The first 5 rows are patterns. Each new row is the sum of 2 different patterns, raised or lowered, with some noise. Before adding, each is slid sideways (what falls off one end comes back at the other) and multiplied by a number that may be negative. Names go in the order of the patterns.
Some rows, each with the names of its patterns after it:
[-0.48 -2.66 -0.19 -3.33  3.39  0.79 -0.14 -3.18 -0.23 -0.92 -1.22 -0.72
 -0.23 -0.37 -1.60 -3.39 -0.95 -0.28  0.19 -1.45 -0.08 -0.01 -1.09 -1.26
 -0.56 -0.01 -0.78 -0.04  0.67  2.94 -0.31 -1.09 -0.12  0.45 -0.87 -1.94
 -0.08  0.24  0.39 -1.36  0.39] -> bet
[ 1.59  0.11  2.95  1.28  0.07 -1.77 -0.19 -0.26  0.75  0.03  0.02  0.02
 -0.01  0.32 -0.47 -0.04 -2.65 -0.73 -0.34 -1.25  0.08 -0.80  1.82 -0.62
  0.17 -0.07 -0.09 -0.87  1.39  0.08 -0.19  1.39  1.11  1.54 -2.75  0.53
  0.94 -2.32 -3.13  0.69 -0.19] -> faf
[-0.98  0.14 -0.98 -0.28 -0.66  0.17 -0.57  0.34 -1.47  0.16 -3.39 -0.17
  0.43 -0.76 -0.79 -0.92 -1.43 -0.54  0.85 -0.41 -0.87 -0.53  1.21  0.47
 -0.20  0.04 -0.25 -0.28 -0.34 -0.16  2.03  1.24 -0.62  0.15  0.09 -1.36
  0.64  0.52 -0.84 -3.16 -0.52] -> vapeg
[-1.15  0.78 -0.04 -0.32 -0.10  1.13 -3.39  0.26 -0.41 -2.41  0.87 -1.56
  0.67 -1.72  1.82 -0.10  0.55  0.44 -3.39  0.17  0.77  0.55  0.71 -0.28
 -0.18  1.14  1.60 -1.47  0.72 -1.15 -2.07 -0.69 -1.27  1.04 -1.47  2.83
 -0.05 -0.97  1.44 -1.00  0.96] -> dadi
[-0.40 -0.57 -2.90  1.36 -0.06  1.23  0.31  0.59  0.15 -0.42  0.00  0.32
  0.51 -0.27  0.40 -0.74 -0.48  1.22  0.25  0.70  0.54 -0.10  0.31  0.09
 -2.40 -0.07  0.05  0.39  0.44 -0.41  0.39 -0.59 -0.83 -0.84 -0.47  0.64
  0.66 -3.39  0.38 -0.76 -0.64] -> Kuz

New rows. What belongs after each?
[-0.32 -1.17 -1.38  0.37 -0.35  0.33 -0.83  2.96  0.73 -0.18  1.49 -0.50
  0.57 -0.67  0.72  1.81  0.97  0.00  1.02 -1.64 -0.29  0.51 -0.65  0.21
 -2.75  0.46 -1.44  1.80 -0.07  0.59  0.30 -1.38  0.11  1.31 -0.30  1.08
 -2.14  0.21  1.39  0.85 -0.80] -> vapeg dadi
[-0.55  0.56  1.35  0.92  0.97  0.33  0.28  3.03 -1.39 -0.12  1.60  0.77
  0.69  3.73 -0.97  0.02  0.55  2.85  0.44  0.98  0.72  1.41  0.77  0.75
  0.42  0.54  0.87  2.12 -0.15  3.17  0.09 -0.25  1.29  0.82  1.43  3.37
  0.76 -0.12  0.39  0.77  1.31] -> vapeg Kuz
[-0.11  1.14  0.20  4.07  1.50 -2.72  1.78  0.50  1.17  1.35  0.77 -2.28
  2.63  1.82  2.51  0.09  1.02  0.91  0.07  0.82  1.02  1.42  0.91 -0.41
 -1.01  0.79  2.09  0.99  2.59  1.02  0.60  1.71  3.28 -0.86  1.40  0.69
  1.92  1.37  0.81  0.67  0.32] -> vapeg Kuz
[-0.10 -0.28 -1.04  0.07 -2.83  0.36 -1.04  0.19 -2.67 -0.62  0.25 -0.13
  0.33  0.35  0.90 -0.55 -1.67 -0.64  0.20 -1.90 -0.60 -0.39 -2.14 -0.07
 -1.36 -0.44 -1.77 -0.95 -1.19 -0.45 -1.09 -2.81 -1.01  0.92 -0.57 -0.05
 -0.55 -0.42 -0.56  1.45 -1.60] -> faf dadi
[-0.91  1.58 -0.39  1.31  0.88 -0.87 -0.06  1.43 -1.88  0.11 -0.74 -1.00
 -2.92 -0.87 -0.81  0.04 -1.09 -1.02 -0.74 -0.72 -0.63  0.01 -2.17 -0.12
 -3.48 -0.88  0.30 -1.29 -0.55  0.35 -1.43 -0.92 -0.46 -0.96 -1.08 -1.07
  0.51  0.11 -0.15 -0.28 -0.83] -> vapeg Kuz
[-0.36 -3.19 -1.64 -1.75  0.25 -1.39 -1.10 -2.94  0.43 -1.80 -1.34 -0.68
 -2.10 -1.42 -1.34 -1.29 -0.79 -1.50 -2.96 -1.77  0.28 -1.12 -1.54 -1.71
 -3.11 -1.20 -1.16 -2.40 -3.57 -1.57 -2.46 -1.39 -0.43 -1.40 -0.80 -2.68
 -2.77 -4.47 -1.50 -1.50 -3.26] -> vapeg dadi
[ 1.15  0.77  1.48  3.50  0.60 -2.03  2.48  1.74  2.03  0.10  1.47  1.87
  1.45  0.42  2.48  1.55 -0.91  1.62 -1.79  4.00  2.82  1.37 -0.73  1.58
  0.30  0.58  0.90 -0.54  1.15  0.24 -1.26  0.83  0.79  2.30 -0.29  0.79
  0.86  0.10  1.08  1.44 -0.96] -> bet Kuz
[-1.22 -1.11 -1.53  4.09  2.79  1.10 -1.31  1.11  1.38  0.41  1.69  0.36
  1.67 -2.74 -1.26  1.30  1.05  1.40 -0.33  0.58  1.62  1.68  0.71  0.67
  1.26  2.24  2.28  2.16  4.84  1.33  0.90  1.68  2.32  2.72  1.24  1.40
  2.47  2.32 -0.47  3.00  1.75] -> bet vapeg
[ 2.41  2.29  1.92  3.04  1.42  1.71  1.51 -0.44  0.96  1.72  0.43  0.59
  2.49  1.02  2.28  0.66  0.68  2.54  0.23  2.16  0.49  0.78  1.62  0.94
  5.21  0.93  3.06  0.88  2.06  1.89  1.83  0.12  4.11  0.88  2.95  2.69
  4.24  2.56  0.42  3.31  0.68] -> vapeg dadi
[ 2.27  0.17  2.23  3.39  2.69  2.59  0.88  3.36  2.41  0.18 -0.35  3.36
  1.46  3.32  3.61  3.89  4.69 -0.20  0.28  1.58  3.57  2.62  2.53  2.56
  2.18  2.06  2.38  2.66  3.51  0.86  1.66  1.38  2.18  2.13  1.66  3.72
  2.22  2.25  1.86  2.44  1.33] -> bet faf
[-1.36 -0.28 -2.64 -0.75 -3.36 -2.46 -0.81 -0.79 -2.71 -0.09 -1.93 -3.09
 -1.56  0.34  1.12 -1.22 -2.14  1.17  1.48 -1.39 -1.50 -2.18 -2.05 -2.41
 -2.62  1.61  0.11 -1.89 -0.57 -0.86 -0.20  0.00 -0.97 -2.47 -1.41 -0.15
 -0.99 -0.32 -1.16 -0.94 -0.10] -> faf vapeg
[ 0.41 -0.97 -1.77 -0.05 -0.28  0.45 -1.92 -0.65 -1.59 -3.19  0.08 -2.86
  0.29  0.88 -0.88 -3.96 -0.38 -1.66 -4.01 -0.04 -0.54  0.60 -1.48 -2.84
 -1.11 -0.77 -0.35 -1.16  0.32 -0.33 -1.06 -1.79 -1.29  0.84 -0.91  0.25
  1.17  2.41 -0.43 -1.23 -2.45] -> bet Kuz
[ 2.24  0.00 -0.57 -2.93  0.23 -1.39  2.48 -0.56 -1.59 -0.50 -0.08  0.17
 -0.17 -0.76 -4.19 -1.39 -0.59 -1.79 -1.99 -2.02  0.49 -1.67 -0.79 -0.63
 -0.60 -1.43 -1.78 -1.87 -0.32  0.20  0.41  1.83 -3.70 -1.08  0.84  0.15
 -3.05  0.39 -1.24  1.63 -0.62] -> faf vapeg
[ 0.23  1.87 -0.45 -0.92  0.14  3.38  1.13  1.03  2.55  0.79  0.95  1.22
  1.21  3.07  0.66  1.39  4.32  2.55  3.18 -1.73 -0.44 -0.40  3.79  0.23
  2.61  1.20  4.06  1.47  0.97  3.73  3.84  2.86  0.36  1.33  2.64  0.93
  1.17  2.91 -0.43  1.89  0.88] -> bet dadi
[ 2.16  2.21 -1.70  1.82  1.54 -0.55 -1.32  0.55  0.52  1.86  0.55  3.76
  1.83  1.23  1.10  1.04  0.77  1.39  0.63  1.47  0.66  1.54  1.99  1.35
  1.67 -2.28 -0.32  3.73 -0.33  1.56  0.61  3.27  1.23  3.63 -0.49  0.95
 -1.05  2.17  1.04  0.60  2.63] -> faf Kuz
[ 1.64  1.44  3.56 -0.12  0.96  0.95  0.50  2.04  0.80  3.31  1.59  2.40
  1.66  1.25  0.60  5.37  1.11  1.94  3.20  2.64  3.06  1.87  0.87  2.03
 -1.17 -0.86  1.66  1.39  3.13  1.51  3.34  1.63  1.99 -0.26  1.91  1.89
  0.87  1.47  0.86  1.07  1.72] -> faf Kuz
[ 0.64  4.62  0.92 -0.22  1.20  1.39  0.92  0.24  3.79  0.86  3.49 -3.03
  0.99 -1.52  3.71  0.68 -0.11  2.46  0.15  1.27 -0.38  3.34  3.83  1.74
  1.11 -1.99  2.32  1.31  1.01  2.06  1.95  0.79  1.30  2.56 -0.36  0.06
 -3.16 -0.83  1.22 -0.33  0.98] -> bet dadi
[-1.13 -2.17 -2.56 -2.85  0.40 -0.84 -1.36 -1.55 -1.65 -0.05  0.93 -2.69
 -1.34 -2.21 -1.83 -1.78 -1.71  0.53 -0.33 -1.91 -1.59 -0.97 -2.75 -0.48
 -0.54 -2.75 -4.44 -2.12 -2.64 -1.23 -2.32 -1.56 -0.44 -1.01 -1.68 -1.37
 -3.01 -0.73 -4.51 -1.00 -0.57] -> vapeg Kuz
[-2.52 -1.59 -1.33 -1.39 -1.78 -2.28  1.12 -1.86 -2.50 -3.80 -2.10 -2.67
 -3.59 -1.64 -1.60 -1.44 -3.31 -3.97 -3.54 -3.97 -2.48 -5.24  2.24 -2.08
 -2.66 -4.37  0.79 -2.44 -2.20 -2.89 -1.22 -2.18 -2.74 -5.35 -2.32 -2.80
 -0.65 -3.36  1.42 -1.74 -3.58] -> bet vapeg
[ 2.26  3.25  0.17  1.77  2.00  2.16  1.72  0.81  1.96  1.88  1.42  2.35
  1.61  1.11 -0.40  1.84  1.18  0.66  0.41  3.12  0.67  0.96  3.92  3.60
  0.78  1.59  1.61  2.08 -0.02  1.19  1.32  2.97  1.91  2.10  3.06  2.78
  1.47  1.89  2.09  0.84  2.70] -> faf vapeg
[ 0.43 -0.77 -0.49 -1.00 -0.46 -0.94  0.69  0.03  0.96  0.01 -1.06 -0.62
 -1.63 -0.59 -1.20 -0.55 -0.44 -0.14 -2.30 -1.11 -1.25 -2.46 -3.65 -2.14
  1.09 -1.60 -2.08  1.03  2.35 -1.66 -1.47 -2.27 -0.21 -3.83 -1.83  0.14
  0.09  0.86 -2.98 -2.30 -1.52] -> bet faf
[ 1.48  1.32  1.17  2.48 -1.32  4.04  1.36  1.48  2.45  1.56  2.49  1.82
  0.78 -0.22  0.92  2.56  2.34 -3.01  1.14  0.72  0.48  1.00  0.74 -1.31
  2.63 -0.79  1.44  1.78  1.61  1.10  2.19  0.47  0.93  2.64  3.86  2.20
  1.20  0.84  3.20  1.84  2.41] -> vapeg Kuz
[-0.06 -0.18  2.11  0.60  1.41 -1.74  0.81 -0.82 -1.52 -1.18 -0.78  0.11
 -0.52  1.70  2.44 -1.13  0.19 -0.31  1.22 -0.66  1.45  0.06 -1.30 -0.08
  1.57 -2.63 -1.33 -0.99 -1.94  0.14 -1.59  0.31 -1.39  1.29 -2.13 -1.14
  0.38 -3.33 -0.51  1.09 -0.43] -> vapeg dadi
